There are 5 ways to turn a row about zero (a turn may also mirror it). The second row of each pair is the first, turned, with some noise. The first 50 pairs use one turn. New pairs use 3 turns, one after the other, and a turn may come again.
Some pairs, each with its turns in order after it:
[ -3   7  10  54  28 -21  -1  20  -8]
[  8   0 -14  31  -1  18 -28 -37 -32] : V

[ 19 -88 -83  54 -37 -71 -50 -27  -2]
[-61  42  20 -92  60 -55 -66  49   1] : B

[-30  59 -50 -68  -6   8 -23 -47  23]
[ 29  52  31 -56  75   7  18 -37   9] : Q

[  9  -3 -26  -6   2  26 -45  -6  24]
[31 -1 37  1 24 32 12 19 -3] : Q

[-22  10   3 -27  22 -88  -4  43  13]
[  1  10  20 -35  -8 -60  78  -5  22] : B

[-61   5  30   2   7 -25  21 -20 -28]
[-33  24 -20  -9 -35  -4  14 -51  27] : Q

[-60 -26  44 -27  64  -2  15  -3 -27]
[-67  28  13  38 -19   2  19 -35  58] : Q

[  4  38   8   1  49  38 -53  23 -33]
[  7 -21  -1  81 -35 -28 -19   1  23] : V

[ -9  -2 -23 -12 -26  -6  84   0   0]
[-33  32  37 -23   2   9  18  48 -38] : E

[ 31 -17  20   4 -41  22  -2  88   2]
[  2  12  17   0   7 -58   8 -83 -23] : F

[ -5   1 -12  -7  -2  12 -28   2  43]
[ 12 -19   4 -34 -18  -5 -19 -28 -11] : B

[ -4  21 -43  15   5 -25  22  31 -12]
[-11  31   0  -9 -16  42 -11 -39  13] : F

[-34 -48 -20 -84   3 -29  48  -1 -60]
[ 22 -38  32   4  55  53   7  77 -51] : E

[-88 -44   4 -22   5  22  51  56 -51]
[ -4 109 -54   6  15 -13 -15 -10  55] : V

[  5 -88  24 -31 -15 -15 -14 -12  46]
[ 26  -7  64   7 -46 -41  15  33  47] : Q

[  8  36 -88 -43  42 -21   2 -52   9]
[-15  58 -18  26  87  49 -19 -24 -31] : E

[ 88   1  11  26  44 -18 -15 -28 -25]
[ 59  19   9  -6  34 -57 -15 -59 -19] : E

[ 45  17 -15  26 -18  -4 -11  19  -5]
[ -3  11 -38  19  -8   2  17 -42   2] : F

[-35   0  15  33  12  88 -65 -88 -16]
[ -6  64  23 -19 -23 100  73  24 -13] : Q

[  2 -13 -16 -32 -11 -10 -15 -10 -41]
[ 18 -25  -8  28  23  13  10   7 -29] : E

[  8  37 -88 -25   0   5 -20 -20   4]
[-61 -44   6   1  14 -14 -27  59   4] : V

[-17  40  -9 -13  88  -2 -11  48  -9]
[-34 -16  18  12  -3  17 -83 -27  51] : F

[-30 -88  17  23 -17 -11 -13 -88 -16]
[71 17 51 72 -2  3 32 38 46] : E

[ -8  30  61 -11 -75 -14   5  -7 -30]
[  3 -14 -48 -26 -19  -9  77 -41  11] : V

[ 36  34   7 -28  -7  54  37 -17  38]
[ 49  11  -7  27 -28  45 -29 -46  14] : B

[ 25  17   9 -39 -58  -8  -9 -20   2]
[-31 -16 -13  25  25 -27  49   6 -12] : E

[ 31 -26 -16 -12 -21   5  16 -11 -20]
[ -5 -10   8  -4  -1 -38  22  23 -29] : Q

[  3 -41   4 -14 -76  -1 -11  17 -35]
[-32  41 -24  17  33 -33 -17 -12 -59] : B

[ -2   5 -22   0 -58  24  45   2  -2]
[-18  26 -46  30   8   2 -36 -36  14] : B

[15 12 20 -9 18  9 16 -5 35]
[ 36   5   8   6 -32  13  -1  -8  10] : B

[-12 -37 -36  29 -39  27 -13  -5  -3]
[-43   0 -23 -18   8  -1 -52  -3 -16] : B

[  5  -7  -7 -21  31  10  17  -1   6]
[ 0 22 19 11 -3 11 -5 31  0] : V

[ 15 -35 -65 -23 -41 -37   4 -35 -35]
[  3   3  42  64  33  22  32   0 -55] : E

[ -3   3 -35 -20  55  20  -7   6  -8]
[-11   4   8  36  53  16  23  -6   8] : Q

[  5 -18  -5 -17  -6  61  27  56  57]
[-46  40  51  -1  28 -60  10 -22  10] : F

[ 20  17  50  18 -17  88   8 -19 -16]
[-60 -39  -2  36 -15 -45  26  12 -53] : F

[ 22 -17  50 -17  -8   6   1   7 -20]
[  7 -31 -12 -13   4 -38 -10  -7 -35] : F

[ -2  -7  28  -4  44 -15 -14 -37   6]
[ 17  17  30  20 -17 -22  10   7 -45] : V

[-13 -37 -14 -26 -22 -16  26  31   8]
[-23 -28  41  -9  -1  30  18  20 -11] : E

[ -4   2  19 -30  32  19   8 -22 -33]
[ -4 -11  36  39   1  30  14   1  -4] : B

[-29 -38 -28  67 -52  35 -20 -34  -8]
[-52 -29 -37  -6  15 -10 -85  26 -16] : B

[  7  -9  -2  65  -1   2  -4 -19  13]
[ 13  39  21  17 -35 -22  -9 -23  18] : E

[-23   5   2 -29   9 -25 -46  54   1]
[ 49   2  27  12  -1 -14 -47 -31  22] : F

[-10 -25  18  12  -8 -14  16  21 -12]
[  9 -15  16 -31   7   2   8 -24 -17] : F

[ 49 -15  31 -52 -59  -7   3   5  20]
[ -3  -6  43 -43 -10 -53 -39  42  -9] : Q

[-18 -45 -88   0  49 -88   1 -21  -6]
[-65  42  17 -40  -5 -16 -82  25 -70] : V

[-61  15 -23 -11   3 -13  -5  33 -50]
[-27 -11   7  12   4  11   7 -84 -19] : Q

[ -6 -43   6   8 -21  16 -10  28  12]
[ 14  -2  32  -9   9 -33  31 -19   4] : F

[ -9 -31  -9   4 -35  14 -47  -3 -29]
[-11 -10  10 -22  -3 -49 -15 -36  33] : V

[  3 -14 -18  -5 -10  14 -48  15 -10]
[  1 -22   6  -5 -11 -34 -30 -11  28] : V

New pairs, each followed by its turns in order:
[  0  31 -44   6   7  -2 -19  29  15]
[ 22  -9 -23 -17  13  30  -1 -33  28] : E F V

[ 53  -5  31  23  -7 -20 -88  12  19]
[-60 -43  19  23  14 -25  68  20  15] : B E Q

[64  3 -6 -1 -7 11 50 16  6]
[  6 -36 -47  47 -13   4  16 -33  11] : V Q V

[-12  21  -6  25  74 -43  29  -6 -15]
[-27 -36  11 -20  -6 -32 -51  36  50] : V V B

[ 13 -26   0  37  -2 -27   0 -27  10]
[ 14   2  14 -24   0 -49  12   6  18] : E E B

[ -5 -27   3  56  77  13   7 -19  20]
[ 11  55   5 -65  42   0  21  12  41] : B E V

[-16   8 -29 -24  16   1  77  13   9]
[-10 -25  14  51  -8  -3 -32  57 -11] : F Q F

[-32  45  32   6  14 -68  -2  34 -26]
[ 18  48 -21   0  39 -69 -22  25 -29] : V V V

[-54  79 -11 -74  14 -34  11  28  14]
[ -8   5  38  23  30 -32  24 -85  73] : Q F F

[ 16 -46  15 -36  33  -7   9  61 -88]
[ 86  35 -39  59 -33  -2  21  -9 -33] : B B Q

[ -5 -82   3 -67 -68   4   2   2 -10]
[-70  39  36  -3  -5 -44  32 -51  55] : E F Q

[  1 -52  11  35 -59   5 -35   7  11]
[-29 -18 -36 -52  20 -49 -22  -7 -16] : B V V

[  5   7  54 -42 -33  43  46 -33   5]
[-52 -51 -35 -19  49 -39  -5  10 -12] : F V V

[-58 -21  21  -2  62  69 -22  11 -27]
[ -6 -72 -31 -24  -4 -26 -43 -70   0] : E Q F

[-24  66 -28  56 -82  39  43 -55 -42]
[-77   4  27   8 -66  70 -18  75  45] : Q V E

[ 88  -4   6  44  -5  78   2  22 -20]
[ 69   9 -18 -60 -66  -5   0 -52  -5] : B F Q

[-27 -38  24   3  18 -51  -5  25 -26]
[-64  17   5   5 -21 -38  -2  -1   9] : V V B

[  1  23 -42  28 -32 -19 -12 -43  35]
[-38 -10 -49  32  26   3  11  31 -33] : F E E

[  2 -26  -8   1 -52 -26 -16  -2  88]
[ 51  -9  25 -22  21 -60 -33 -43  26] : Q Q F

[-18 -27 -88   5 -28  22 -30  18 -38]
[-44  10 -24   0   0 -14   4 -47 -88] : E Q Q

[-11  44  33 -13   0   8  -4 -71 -46]
[  8   5 -35  16   2  68 -38  37 -41] : F B E

[ 12 -42 -20 -31  10  -8   0  13  56]
[  1  14  31   4  30  25  15 -21  57] : F E Q

[ 26  26 -36   9  27   6   4 -46  -5]
[-13  14  43  26 -28  -6  19  20 -31] : F E F

[ -5   7   4  -8  -6   6 -11  88  52]
[ 22  56 -56  -9  28  -7   5  55  14] : B V V

[ 45 -10   4 -65   3   7 -14  36 -31]
[ 26 -43  57  21 -15  10 -23  46  13] : Q E Q

[ 11  -3 -52 -88  51   8 -16 -13  27]
[ -1 -17  57  -6  14  44  14  81  38] : F Q Q

[-11 -13 -33  17 -26  41  -7   2  68]
[ 39 -11 -26  -2   3   1  72 -35  -6] : Q F Q

[ 19  -6 -43  12  -9 -17  18  26  16]
[ 14  22  14   5   5 -16  32 -28  37] : F B E

[ 30  37 -40  -1  -3  18  -4 -50 -13]
[  5  24  14 -49   1  38   6 -25  38] : E B E

[  7   4   4  -2 -21   0  19 -60 -22]
[-14 -12  13  23  -2  15  32  -8 -51] : V F B

[ 24  15 -35 -26 -20  13 -12  -3   8]
[-15  -9  -8  -5  28  23 -27   0 -32] : E E Q

[ 45   9   3 -17  16  -2   6  22 -20]
[ 10 -27   5 -20   8  18  36 -16 -18] : V B Q

[ 32  33 -38  25  55  85  -4 -11  22]
[ -7 -15 -59  60  47  11  51 -17 -51] : Q E E

[-20   7 -12 -20  19  59   9  -1   2]
[-13 -12  36  21  35 -26  22  20   4] : E B V

[ 12   9  42 -21 -12 -11   4  24 -11]
[ 11  32 -12  -6  -4 -25  31  -9  15] : F F F

[ 25 -88 -47   2  10  -4   1 -10 -58]
[-55  12  -9  54 -45   6 -33  63 -20] : Q V F

[  2 -53 -52 -20  -3 -20   5  41 -24]
[  9  -3 -53 -31 -16 -30  63  -1 -11] : Q B B

[-20  33 -57 -18 -14 -35  23   3 -45]
[-27  40  12 -26 -66 -25 -19   9  24] : F V B

[22  1  0 19 10 -8 -7 -2 88]
[-43 -15 -28 -50  41  11  25  22  14] : B B Q

[ 88 -18 -16  64 -14  11 -25  29 -22]
[ 25  44  55  54   2 -63 -39 -33  11] : Q F B

[  0   0 -20  86   7   0  37 -37  28]
[ 19 -47  11 -11  63   1 -18  55 -28] : V E Q

[ 0  4 27  8 12 16 37  7 13]
[ -7  14 -31 -28   4 -22  19  10   9] : E B Q

[  4  16 -13  28 -15 -75  32   9  -5]
[ -2  19   5   3  69 -25 -26  18  40] : E V B

[  4  21  48  71  11 -16   2   3  -8]
[-45  14 -44   0  34  33   7  26 -32] : B B E

[ 12 -60 -35  72 -12 -26  20  67  -1]
[-56  40   7 -22 -63  35 -22 -68  14] : E F V

[ 17   9 -57   3 -10  88  -8  -6 -11]
[-42  38 -27  35  48 -44 -41 -11  11] : Q Q V

[-87  -4 -33  -7   3   5  55  -1 -16]
[-40  49  -8  10  14 -62  59 -23 -12] : B Q E

[ 67  37   2 -30  -5 -11  16  42  18]
[ 10  11 -55  66  -7  17   6   8 -32] : V B E

[ 13 -10  38   1 -62 -11 -77  -9  -6]
[-32  -9 -18  83 -37 -23  21  38   3] : B V E

[  2   3  32 -58  -3  -5 -12 -41   8]
[ 62 -15  29  12 -16  20   6  -6  24] : F Q E

[ 69 -25  -5 -21  18  -7 -40 -17  35]
[ -2  51  44   4  46 -19  23  40  13] : V F B

[ 19 -43  18 -52  17  -2   2  53  37]
[-36  -3 -28  20  76  17  21   0 -18] : B F B

[-27 -14  88 -28 -16   1  24 -18   3]
[-54  -2 -23 -45 -44  -6  38  42 -11] : B F F

[-32   2  -4  -6 -36 -12 -33 -75  15]
[ 32   4  50 -33  25   9  28 -60   9] : B F E

[-25   1   7  54   4  45  16  -7   6]
[-25  -6 -28  26  54 -11  -5 -19  19] : Q E B

[  9 -25 -58 -24  -4   6 -47  12  48]
[ 11  -4 -28 -44 -30   1 -47   3 -61] : V B F

[-38  -6   0  17  -8 -11 -34  22  25]
[ 52 -14  19   4 -14 -13   2  -3 -25] : V V F

[-56   6 -21  29 -35  48  -9 -28  34]
[-34  46 -65  -6 -25  34  -8 -21 -19] : E F Q

[ -4  16  -2 -48  22 -54  -4  27   7]
[ -9  -8  16  -1 -52  -8 -49  -8  28] : B F F

